The rows are grouped in 3 different ways at once. Each group adds its own fixed numbers to the row, and there is some noise. The rows also spread widely along 7 directions, which tell nothing about the answers.
Known rows, each followed by its group in each grouping:
.28 .09 .21 .37 .14 .32 -.08 -.02 -.23 -.07 .03 -.04 .39 .35 -.32 .31 .12 .25 -> kanev z773 z81
-.02 .17 .00 -.09 -.04 -.08 .12 -.11 .18 .06 -.19 -.19 .15 .02 -.07 .12 -.07 .12 -> mesu z362 z743
.30 .22 -.18 .08 -.23 .38 -.10 .61 .24 .09 .53 .06 -.42 .13 .23 -.06 .07 -.45 -> kanev z583 z743
.16 -.15 .24 -.21 .21 -.27 .15 -.21 .58 -.01 -.18 .18 .26 -.36 .10 -.32 -.35 -.17 -> Fivuk z773 z174
-.42 -.03 -.30 -.06 -.16 .20 .05 .18 .46 -.18 -.22 .27 -.04 -.23 -.01 .06 -.14 -.24 -> Tosak z302 z174
-.11 -.12 .23 -.43 -.16 .11 .27 -.34 .15 .24 -.67 .25 .49 -.33 .19 .32 .00 -.17 -> mesu z181 z81
.05 -.06 .08 -.25 -.44 .30 .26 -.34 .06 -.03 -.18 .27 .21 -.29 .18 -.16 .12 -.37 -> Tosak z362 z340
.08 -.09 .25 -.15 -.09 -.26 .28 -.27 .09 -.12 -.27 -.21 .33 -.02 -.20 -.21 -.20 .11 -> Fivuk z181 z340
.01 -.06 .03 .02 .39 -.17 .19 .14 .54 -.35 -.15 .15 .50 -.14 -.20 -.42 -.44 -.12 -> Fivuk z302 z743
.05 -.06 .17 -.20 -.26 .42 .04 -.20 .05 .42 -.22 .49 -.13 -.29 .41 .15 .20 -.14 -> Tosak z583 z81
.19 -.03 .04 -.11 -.30 -.13 .07 -.24 .47 .14 .22 .06 -.06 -.12 .14 -.31 -.06 -.25 -> Tosak z773 z174
-.35 -.05 -.11 .12 .01 .05 .08 .42 .16 -.26 -.06 .49 -.29 -.16 .21 -.03 .22 .17 -> kanev z362 z81
-.23 .04 .07 -.35 -.50 .19 .23 -.26 -.25 .03 -.18 .35 -.55 -.35 .22 -.10 .53 .02 -> mesu z302 z340
.10 .06 -.12 .42 .21 .04 -.10 .52 .36 -.18 .27 -.18 .08 .33 -.14 -.05 -.07 -.02 -> mesu z181 z81
-.44 .02 -.17 .14 -.10 .46 .03 .53 .05 -.05 -.28 .10 -.37 -.01 .08 .36 .13 .04 -> Fivuk z302 z81
-.25 -.01 .05 -.24 -.39 -.11 .36 -.48 .14 -.05 -.47 -.23 .46 -.14 -.21 .08 -.18 -.06 -> Tosak z362 z340
-.14 .00 .08 -.54 -.71 -.22 .42 -.34 .08 .17 -.22 -.18 -.07 -.20 .21 -.05 .11 -.23 -> mesu z181 z340
-.39 -.16 .03 .01 -.38 -.13 .50 .27 .17 -.46 .08 .36 -.15 -.02 .02 -.43 .25 -.01 -> Fivuk z181 z81
-.13 .15 -.11 .08 -.35 .05 .16 .38 .03 -.22 .28 -.08 -.25 .13 -.15 -.02 .14 -.04 -> kanev z773 z340
-.41 .28 -.14 .17 -.13 .02 .11 -.10 -.22 -.19 -.32 -.64 .08 .36 -.71 .45 -.05 .49 -> mesu z302 z340
-.39 .17 -.04 -.12 -.46 .20 .43 -.08 -.20 -.26 -.19 .06 -.03 -.01 -.27 .14 .26 -.04 -> mesu z583 z340
.18 -.05 .05 .16 .02 -.02 -.02 .22 .25 -.19 .31 .49 -.30 -.15 .35 -.45 .24 -.02 -> kanev z362 z81
.27 .24 .02 .12 -.60 .41 -.20 -.29 -.39 .31 .13 -.58 -.39 .38 -.15 .23 .23 .15 -> Tosak z302 z340

New rows. What belongs after each?
-.47 -.08 .00 -.13 -.25 .16 .40 -.08 -.03 -.39 -.37 .60 .08 -.34 -.05 -.19 .20 .07 -> Tosak z362 z340
-.20 .20 -.17 .07 -.25 .05 .28 .17 .12 -.25 .04 .02 -.05 .11 -.10 -.01 .16 .01 -> mesu z362 z743
-.02 .23 -.10 .00 -.44 .05 .14 .28 .14 .07 .23 -.32 -.05 .25 -.12 .26 -.02 -.14 -> kanev z773 z743
.42 .03 .10 .26 -.16 .35 .07 -.28 -.07 -.23 .08 -.04 .51 .12 -.27 -.20 .01 -.21 -> Tosak z362 z340
-.02 .16 .08 -.04 -.23 .08 -.09 -.28 -.13 .42 -.38 -.39 -.24 .12 .09 .62 .20 .43 -> mesu z362 z81
-.11 .06 -.15 .14 .13 .34 -.10 .26 .33 -.01 -.17 .01 .11 -.04 .06 .31 -.02 -.24 -> mesu z302 z81
-.04 .06 .12 -.04 -.32 .23 .21 .25 .02 .01 .15 .22 -.39 .00 .14 -.02 .26 .07 -> Fivuk z773 z743
.22 -.16 .45 -.21 .11 -.10 .27 -.44 .26 .17 -.38 .15 .57 -.24 .09 -.06 -.17 -.02 -> Fivuk z773 z81
.04 .32 .06 -.01 -.36 .10 .19 -.29 -.15 .19 -.20 -.60 .41 .36 -.49 .64 -.03 .22 -> mesu z773 z743
.24 .11 .21 .05 -.12 -.20 .13 -.53 -.14 -.07 -.08 -.34 .12 .10 -.26 -.17 .10 .31 -> mesu z362 z340
.21 .07 .13 -.19 -.47 .15 .16 -.16 .17 .25 .14 .12 -.01 -.04 .16 -.06 .11 -.24 -> Tosak z773 z743
.10 -.12 .21 -.12 .20 .05 -.03 .01 .51 .32 -.22 .45 .13 -.36 .43 -.01 -.15 -.12 -> Tosak z773 z81
.25 .00 .15 .04 -.25 .11 .31 -.51 .11 -.29 -.16 -.12 .88 .00 -.39 -.20 -.16 -.35 -> Tosak z362 z340
-.51 .17 -.22 .12 -.05 .07 .12 .27 .00 -.31 -.11 -.09 -.29 .06 -.32 .07 .13 .28 -> mesu z302 z340
-.43 .17 -.10 .08 -.16 -.23 .07 .25 -.17 -.16 -.05 -.30 -.61 .21 -.22 .01 .22 .70 -> mesu z181 z340
.11 .10 -.02 .02 -.09 .09 -.19 .01 .09 .25 .09 .03 -.42 .03 .13 -.08 .00 .23 -> Tosak z302 z743
.40 .02 .28 .07 .38 .41 -.19 -.18 -.15 .17 -.32 .25 .14 -.06 -.03 .07 -.06 .27 -> Fivuk z302 z743
-.08 -.01 .24 -.21 -.07 .02 .44 -.35 .07 -.27 -.27 .28 .57 -.25 -.23 -.16 .07 -.14 -> mesu z773 z340
-.16 -.13 .13 -.21 -.08 .26 .26 -.09 .01 -.28 -.30 .43 .01 -.36 .09 -.27 .11 -.17 -> Fivuk z302 z340
.15 .25 -.06 .04 -.13 .41 -.26 .15 -.13 .28 .07 -.09 -.52 .14 .12 .23 .23 .17 -> mesu z302 z743
.34 .16 .05 .01 -.13 -.14 -.11 -.16 .37 .25 .22 -.31 -.15 .09 .08 -.03 -.03 -.14 -> mesu z773 z174
.17 .00 -.15 .24 .04 .31 -.07 .57 .40 -.15 .15 -.06 .44 .22 -.09 .22 -.22 -.47 -> kanev z181 z81
.12 .05 .09 .06 .06 .21 .01 .23 .06 -.18 .08 .28 .04 -.09 -.04 -.07 .04 -.06 -> kanev z773 z340
.24 -.05 .28 .01 .11 .41 -.28 -.21 -.43 .30 -.35 .26 -.18 -.06 .06 .20 .13 .61 -> Tosak z181 z340
-.07 .08 .06 -.06 -.11 .36 -.09 -.11 -.20 .19 -.27 .28 -.22 -.06 .00 .15 .13 .37 -> Tosak z302 z743
.13 .16 -.03 .08 -.07 .20 -.06 .12 -.02 -.03 .25 .22 -.44 .02 .08 -.19 .31 .11 -> mesu z302 z743
-.07 .19 .05 -.08 -.50 .26 .43 -.34 -.12 -.12 -.21 -.39 .60 .18 -.44 .38 .07 -.27 -> mesu z773 z340
-.37 -.07 -.01 -.26 -.22 .31 .30 -.16 .18 -.01 -.52 .27 .40 -.30 .06 .37 .06 -.34 -> mesu z302 z81
.37 -.05 .22 -.24 .01 .05 -.11 -.28 .09 .17 -.03 .23 -.09 -.35 .26 -.34 -.01 -.18 -> kanev z302 z340
-.27 .08 -.18 -.03 .06 .47 .03 .51 .04 -.18 -.24 .54 -.06 -.16 .10 .29 .08 -.01 -> kanev z362 z743
